Each new row is followed by what is left after taking away its nearest point in the smallest flat space through zero that holds the last named rows.
In the rows, 128 means zero.

Z_159, 4 rows:
[[112 125 158 142 107 109 109 102 213  51 137 124 163 158  88 146]
 [141 126 122 115 117 125 193 114 152  97 121 159 134  70  95 196]
 [118 133 133 149 118  75 157 154 142 130 151 155 128 170 168 162]
 [120 133 161 158  56 101  92 101  86 163 120 124 123 116 178 142]]
New rows:
[138 134 126 137 113 113 139 168 151 117  90 109 142 144 132 138]
[142 133 124 132 113 125 133 163 137 126  83 104 138 130 130 130]
[165 167 106  93 103 147 111 123 126 135 122 147 144 135 153 104]
[164 167 107  94 102 139 121 124 140 123 126 153 148 139 149 116]
[198 131 104 146 111 116 167 163 137 112 143 205 125 156 130 140]
[197 129 116 146  98 142 118 138 124 115 129 177 128 144 118 107]
[139 111 146 111 130 117 120 123 128 140 138  51 169 131 151 128]
[143 111 138 106 137 115 144 129 130 138 139  62 167 122 147 143]
[ 71 146  86 152 132  75 159 154 120 119 151  66 144 121 124 127]
[ 74 145  89 148 125  90 148 139 113 119 141  58 144 100 113 122]
[204 150 162  98 117 140 136 106 128 178 167 125 111 160 130 163]
[203 149 163  95 124 148 127 103 141 165 167 118 116 165 116 154]

Z_601 (4 x 16):
[[156 135 161 153 172  97 184 191 141  98 126  80 152 106 114 173]
 [146 132 115 144  65 128 108 157 173 140 148 174  59 100  85  55]
 [102 183 158 154 153 121 137  80 143 106 106 193 121 133  79 120]
 [133 121 100 137 194  86 127 139 108 107 144 114 142 133 164 127]]
New rows:
[180 135 138 134  98 106 107 135 150  96 112 131  97 181 147  92]
[173 137 150 129 108 113 116 124 140  94 101 119 117 188 151 117]
[173 105 179 116 121 121 127  89 133 120  96  85  68 167 142  96]
[172 110 179 121 137 112 131  89 132 113  96  87  71 167 143  98]
[158 154 168 126  96  85 110 137 150 111 108 153 159 141 177 117]
[158 150 166 122  92  89 108 136 147 114 108 150 160 143 181 118]
[143  77 116 130 109 140  75 132  87  68 102 102 127 118 175  96]
[139 105 149 146 113 141  97 127 104  56  86 119 128 112 138 108]
[187 116  84 110 142 124 150 144 110 177 104 137 147 148 106 154]
[182 127  86 115 142 123 147 133 115 175 102 157 139 148  95 143]

Z_903 (4 x 16):
[[ 65 179 134  87 107 158 146 156 178  81  35  60 147  62 125 102]
 [125 167 133 113 131 164 203 155 156 137 114 119 138 120 107 119]
 [157 133 136  88 165 149 177 124 138 110  48  82 180 133 136 141]
 [104 134 136  38 140 138 222 152 180 151 111 144 165 120 105  58]]
New rows:
[130  61 162 115 132 122 135 156 154 107  93 156 122 105 147 142]
[133  76 161 139 125 133 141 163 151 112 110 160 108 106 140 153]
[142 144 183 139 112  80 138 153 188  71 127 159  98 133 116 157]
[152 132 184 130 121  74 137 146 184  72 122 160 108 141 120 157]
[119  78 104 149 115 133 100 137 185 161 140 120 182 141 119 130]
[121  92 104 160 114 144 108 142 186 158 135 111 179 138 116 140]

Z_489, 4 rows:
[[112 134 105 157 190 134 105 218 136 122  54 130 111 132 141 131]
 [121 182 109  84 199 189 104 172 174 164  82 190 100 136 142 113]
 [ 61 123 161 109 169  90 148 211 133 188  91 105 130 137 128 153]
 [ 89 174 123 146 144 187  96 159 139 181  95 133 183 165  99 113]]
New rows:
[136 142 149 138 205 103 121 140 140 109 181 147 172 127 130 113]
[138 139 149 143 199 100 122 135 136 105 185 143 175 127 128 113]
[144 140 107 114 130 135 148 134 133 150 127 131 133 107 113 169]
[148 136 103 127 125 134 145 133 128 141 125 125 137 107 111 168]
[179 122 117  67 114 126 172 124 154 136 124 124  85 170 135 141]
[168 123 110 108 106 135 156 139 141 134 108 103 117 184 120 138]

Z_286 (4 x 16):
[[129  85 154  90 192 115  93 114 103 117  80 122 173 113 162 190]
 [138 141 134  95 169 104 122 174 137 106  80 137 129 151 140 135]
 [ 53 182  83 133 238 144 156 112 212 148 113 165 176 108 163 114]
 [153 139 102 137 184 162  94 159 111 187  94 148 108 111  99 149]]
New rows:
[134 130 168 189 118 107 172  87 112 123 142 127 124 140 174 149]
[147 145 157 186 142 112 163 117 112 138 120 138 110 145 163 150]
[ 97 130 120 119  94 149 161  89 127 158 146 113 138 104 171 149]
[121 142 121 104 105 139 152 134 122 154 117 119 118 123 161 148]
[103 137 121 118 104 129 120 161 125  97 133 131 103 124 130 106]
[ 99 125 120 120 122 139 109 144 118 111 131 131 115 108 134 123]
[124 141 127 175  63  97 140 123  65 202 148 140 116 129 139 130]
[108 150 131 150 108  78 144 136  87 180 117 148 139 138 165 137]
[131  57 127 144 133 104  94 123 109 122 141 127 160 140 121 141]
[124  89 109 152 138 107 110 143 134 126 143 139 147 150 114 115]
[113 155 145 128 129  99 105 155 152 120 120 119 131 130 171 116]
[121 144 142 142 119 116  95 142 135 142 132 116 125 116 158 123]

Z_447 (4 x 16):
[[133 130  59 158 125  97 146  97 145 120  99  95 148 151  83 134]
 [177 123  92 145  82 139 108  72 127 134 125 126 129  56 115 190]
 [134 157 103 162 146 112 115 119 153 123 152  92 185 149 136 159]
 [238 196 103 141 102 122 154 133 100 147 115  93 132 114 129 130]]
New rows:
[ 98 168 104  87  91 135 112 129 145 162  77  90 153 110  62 137]
[ 90 173 137  77 102 146 102 148 142 164  97  99 155 111  87 134]
[149  98 130 162 135 128 122 167 133 190 167 122  83  76 145 129]
[131  95 110 171 147 112 131 165 144 183 158 110  94 103 129 120]
[167 165  90 158 103 149 153 169 130 125 145 213  99 103  93  84]
[131 156  90 171 121 146 133 162 153 116 167 208 129 115 101 104]
[101 135  77 140 145 139 127 123 119 156 119 113  97 116 137 173]
[102 143  95 132 152 142 132 142 112 158 122 116  92 126 148 157]
[105 110 109 164 120 168 110 130 111  89 158 162 161 170  94 210]
[135 126 122 147 114 170 135 155  86  98 140 166 133 176  94 175]
[115 176 109 156 173 178 112 181 159 149  99 102 161  76 152 119]
[102 151 100 147 163 178 120 171 155 147  78 115 137  69 132 109]

Z_312, 4 rows:
[[120 186  64  74 126 127 163 185 115 121 143 185 153  59  88 173]
 [ 93 164 108 112 157 152 182 141  97 130  67 101 108 125 102 105]
 [ 53 122  77 129  72 137 177 179 113 146  73 136 176 118 116 147]
 [114 161  89 127 126 194 121 238 121 113  85  72 104 124 114 118]]
New rows:
[169 141 175 164  88 136 163 122 109 140 102 162  83 157  86 113]
[172 142 164 161  76 137 155 142 114 138 113 172  93 147  86 126]
[ 91 168 107 171  83 112 128  82 103 160  91 101  85  82 129 131]
[117 169 110 170  83 113 100  94 115 152 121 107  81  75 134 140]
[137  81 133 142 102 164 125 149 120 144 181 146 166 148  90 162]
[136 100 140 134 136 170 146 130 105 142 160 130 142 152  79 141]
[175 138 127 129 111 119 170  85 134 141 116 147 106 133 128  99]
[173 135 114 134  92 133 155 124 141 138 117 140 112 131 131 107]

Z_865, 4 rows:
[[ 85 161 131 125 104 189  33 110 104 146 182 136 135 136 131  73]
 [154 137 127  84 103 207 149 161  47 223 164 161 105 126 113 119]
 [ 93 112  77 202  96 230 143 167 117 161 188 121  84 170 140  34]
 [126 147 113  98  93 127 105 185 117 126 163 197  65 114 114  99]]
New rows:
[190 119  48 114 122 173 142 116 146 176  99 133 118  77 105 177]
[163 128  46 131 119 164  99 104 171 143 108 129 122  80 111 156]
[112 150 119 136  98 129 109 163 122 127 169 155 141 127 178 177]
[116 141 119 147 107 128 127 155 126 128 158 138 152 132 181 185]
[126  67  58 130 155 133 165 115 105 148 147  94 172 147  78 164]
[112  87  59 112 141 114 118 125 114 123 162 126 154 136  73 150]
[156 132 198 147 121  79 155 128 126 100 100 100 124  72 200 136]
[144 139 190 150 105 120 137 138 107 122 129 109 112  79 200 106]

Z_683:
[[ 92  43 181 179  71 148  85  36 140 207  75 122  21 139 127  74]
 [127 140 160 134  64 120 169 118 121 146 112 139 100  92 100  43]
 [120 155  98 167 117  98 149  65  94 169  94  74  71 106 103  32]
 [ 50 192 110 238  88 159 112 143 140 172  73 131  18  91  95 116]]
New rows:
[104  85  81 134 116 136  83 104 120 140 165  79 127 123 150 101]
[103 106  94 128  97 144 100 142 129 124 173 105 141 108 142 106]
[128  99  84  92 160 129  84  76 179 110 118 175 166 152  97 134]
[117 131  83 110 137 129 103  90 177 114 109 180 149 129  80 108]
[103 130 100  94 170  93 127 102 150  77 172 160 151 108 139  85]
[ 81 124 110 119 155 109 111 102 162  92 158 170 120 107 137  94]
[165 150 164  87 127  91 139 144 120  80 139  92 111 111 125  78]
[141 138 161 113 137 112 104 147 135  90 129  97  87 125 134 122]

Z_367 (4 x 16):
[[151 133  76 189 122 148 120 156 132 165 152  96 156 122 152  97]
 [ 66  77  65 103 110 155 117 106  88 107 115  74  90  59 177 131]
 [ 18 128  92 136  75  81 111 121 118 166 123 108  73  96 128 139]
 [122  55  79 164 176  62  69  92  63 157 171 111 127 138 141 135]]
New rows:
[ 97  94 117 157 106 105 148 125 118 107 156 155 104  96 122 112]
[126 103 130 156 114 120 157 132 128  99 155 162 119 106 119 108]
[177 106 144 153 111 132 129 135  95 155 143 123 129  69 166  73]
[156 117 174 132 104 110 133 127 102 150 133 145 113  79 145  88]
[156 166 136 130  67  69 140  98 120 124 158 134 155 174  94 149]
[154 145 110 117  66 105 143  94 107 103 151 108 152 143 123 144]
[184 153 127 150  38 163 121 123 153  94  54 143 146 138  61 119]
[167 110 101 156  59 130  91  98 115 101  70 132 135 134  70 128]
[186 171  92 103 132 159 115  96  89  95 105 106 129 147 161 191]
[158 191  92 123 112 129 110 104 100 125 110 113 120 156 146 192]
[140 160 133 141 161 181  98 122 116 115 113 137 140 171 150 172]
[109 162 123 145 145 167  94 121 115 128 112 132 125 163 149 174]

Z_392 (4 x 16):
[[104  97 149 190 116 126  87 149 112 122 151  52  92  78 142  18]
 [108 150 173  91 115 153 130 133 100  67 121  50  79 143  89  57]
 [103 113  94 122 129 114 129 147  49  84 139  74 118  98 166 160]
 [ 72  95  94 106  89 153 143 130 104 115 115  46 106  82 140 114]]
New rows:
[110 217 174 129 151 150 111  90 117 102 137  75  72 154 156 136]
[105 192 144 149 142 148 113  84 147 147 135 101  94 131 175 157]
[124 139  98 128 109  65 131 131  74 134 171 133 138 140 156 143]
[119 142 115 115  93  88 138 119 114 149 157 131 130 149 128 110]
[175 120 134 104 152 119 109 129 124 150 172  98  86 145 154 133]
[167 114 125  94 141 129 118 122 140 162 163  99  89 142 150 138]

Z_427 (4 x 16):
[[128  66 163  89  77 111 116 116 173  59 185 108 143 129 153 147]
 [193 148 109 112  68  24 130 158 161  49 145  99 189 206 196 130]
 [ 90 103 148 133  44  97 134  70 201  38 164  47  90 149 183 164]
 [181  62 159 159  92  62  86 150 152 108 100  86 122 159 164 139]]
New rows:
[144  97  96 129 138 132  79 145  88 131 106 138 118 109 119 127]
[126 120  86 120 122 131  96 127 101 106 124 127 118 116 130 132]
[150 141 133 171 152 151 131  65 109 116 140 115  80 154 150 129]
[170 127 138 146 157 147 125  85 103 111 157 138 111 153 145 123]
[125 148 160 163 107 130 124 108 149 133 164 117 144 148 153  93]
[129 142 162 162 121 139 120 116 138 149 159 130 146 139 141  89]

Z_444 (4 x 16):
[[114 123 130 129 117 188 142 162 153 159 145 131 158 104 160 158]
 [141  82 146  83  89 168 118 146 202  72 130 131  68 129 155 207]
 [124 167 157 117 130 138 186 122 174 128 126 184 100  84 171 238]
 [167 115 137 109  41 111 108 163 156 129  93  67 116  78  94 159]]
New rows:
[106 121 121 116 129 140 124 199 158 132 147 145 117  77  97 187]
[102 122 112 125 156 114 113 176 128 123 148 148 117 107  82 142]
[113 151 124 131 113 116  85 125 140 123  80 110 137  51  97 103]
[ 96 140 124 127 145 142  90 116 149 107 101 140 128  78 124 108]
[123 125 186  51 136 105 129 166 131 156 105 135 118 135  51 110]
[109 125 185  54 154 128 138 167 134 161 119 153 126 142  71 114]

Z_417, 4 rows:
[[122 109  91 147 121  72 149 127 142  93 118 106 161 176 136 117]
 [120 117 138 196 127  80 200 168 147 123 124 124 103 192 139  50]
 [144  85 147 107 147 105 168  97 131 129 134  90 160 123  76 125]
 [137 165  68  82 124 126 150 142 123 115 113 138 129 163  81  79]]
New rows:
[161  86 118 102 122 159  82 151 171  86 141 126 109 112 146 166]
[164  85 123 109 126 150 116 162 174  90 140 124  99 130 129 130]
[100  95 100 122 111  82  75  80 103 131 101 149 116 112  99 167]
[101 102 118 140 114  86 103 101 105 145 103 158  88 122  93 129]
[139 121 136  85 174 121 171 168  94 180 118 136 111 126 102 122]
[127 116 119 106 162 104 142 165  99 160 114 134 127 133 144 153]
[131  94 177 180  78 107 112 101 159  95 102  90 120 142 155 179]
[143 134 151 131  80 137 123 114 147 106  96 110 101 144 108 141]
[139  96  81 110 102 159 148  97 177 154  78 134 128 103 167 149]
[140  95  91 118 105 157 167 105 179 160  79 135 117 109 160 129]

Z_180:
[[111 181 106 114 132 106  98 119 121 113  90 100 108  88  85  92]
 [149 103 126 117 126 108 132 111 119 167 128  92 186 125 105  62]
 [132 160 148 151 215 114 136 158 154 138 155 152 124 124 217  90]
 [152 150  40 136  90  93 120 159 115 140 145 119 111  93 120 111]]
New rows:
[129 154 111 115 128 108 157 192 120 111 107 168 128 100 134 142]
[128 132 137 106 127 116 161 172 118 119  99 157 154 113 118 132]
[141  88 117 107 127 189  51 113 164 118  80 115 133 155 142 124]
[150  98  93 115 130 177  52 129 165 124  93 119 127 146 159 115]
[122 142 131 117 106 118 188  52 108 153  97 139 102 106 151 137]
[127 143 125 121 111 113 190  59 110 158 105 141 104 105 162 131]
[113  81 106 141 188 165 167 120 133 154 110 120  73  97 130 142]
[117  77  97 137 177 160 165 116 128 160 107 110  82  93 115 132]

Z_644, 4 rows:
[[118 111 127 146 116 133  83  83 206 155  18 124 214 117 101  86]
 [ 96 151 140  70 195  95 135 151 134 146  77 137 175 159 163 107]
 [112 103 109  99 143 125  55 131 166 207  91  96 186 125  96 116]
 [110 180  68  89 188 143 103 126 145 195  18 133 112 238 176 133]]
New rows:
[ 88 169 172 131  97  90 172 127 168  83 110  86 116  77 170  99]
[ 92 165 137 122  97 106 134 135 164 133 121  65  91  98 158 119]
[118 172 178 105 140 180  77  99  98 123 146 109 139 117 105 121]
[119 180 177 110 141 183  87  94  98 114 135 116 132 126 114 120]
[ 93 101 106 113  95 139 172 125  94 104 176  89 133 173 141 118]
[ 90  97 104 116  94 140 158 114 115 114 145  87 156 173 135 107]
[121 157 121 111 138 112 160 131 159 136 175 151 129 127 103 147]
[123 157 115 120 131 119 153 119 172 140 154 151 133 131 100 143]
[111 112 169 168 121 113 105 153 109 171 174  96  99 110  98 138]
[105 135 171 171 135 112 126 139 123 153 120 116 108 135 123 124]

Z_289, 4 rows:
[[115 190 119 141 148 102 117 149  88 131 165 107 102  24  63 202]
 [128 171 147 135 183 126 164  87 150 186 103  92  97 103 115 152]
 [103 215 121 123 106  99 147 141 118 178 175 129 157  98 141 129]
 [125 153 115 162 121 122 120  89 169 161 189 116  80 103 153 217]]
New rows:
[123 142 166 115  93 124 105 138 107  78 100 132  90  96 162 109]
[122 153 169 118  99 124 115 123 121  99 100 126  84 100 173 114]
[123  88 102  73 119 132 100 148 161 154 119 124 142 125 113 140]
[120 102 104  73 123 128 106 146 161 165 121 120 142 118 112 142]
[173 154 154 130  85  99 200 157 102 123 198 109  99 112 134 115]
[185 119 162 131 103 113 199 145 111 110 168 104  86 129 129 109]
[ 69 163  84 182 103 144 102 127  94 122  91 137 108 194 122 162]
[ 69 169  89 178 114 144 110 127  90 128  77 132 110 191 114 153]
[104 138 153  88 152  63 141 135 120 141 129  55 111 135 110  88]
[108 110 141  99 128  68 119 133 131 120 154  67 101 147 127 109]

Z_676, 4 rows:
[[136  91 112  89 163  87 173 153 117 151 183 238 156  92  99 128]
 [138  79 146 118 120 109 167 154 106  81 120 202 158 121 137 114]
 [149  56 124 140 154 171 161 159 187  49 181 195 150  93  89 183]
 [ 54  93 102 161 166 104 112 137 167  91 121 238 166 105 120 110]]
New rows:
[140  85 150 174 111 114 116  79 138 122 139 154 150 114 143  95]
[154  98 147 164 112 119 116  75 136 144 153 130 139 114 136 104]
[110 168 149 171  87 158 112 139  87 168 167 167 174 124 134  99]
[123 161 153 176  84 178 115 141 100 151 174 153 170 123 129 116]
[133 158  89 157 164 142 151 108 121 129 139 152 165 133 171 177]
[141 161  98 154 152 140 154 108 107 128 128 140 163 140 180 171]
[180  78 134 153 103  99 101  80  94 120 180 170 168  80  88 114]
[166 101 134 169  94 109  76  66 100 124 158 128 156  94  99 109]
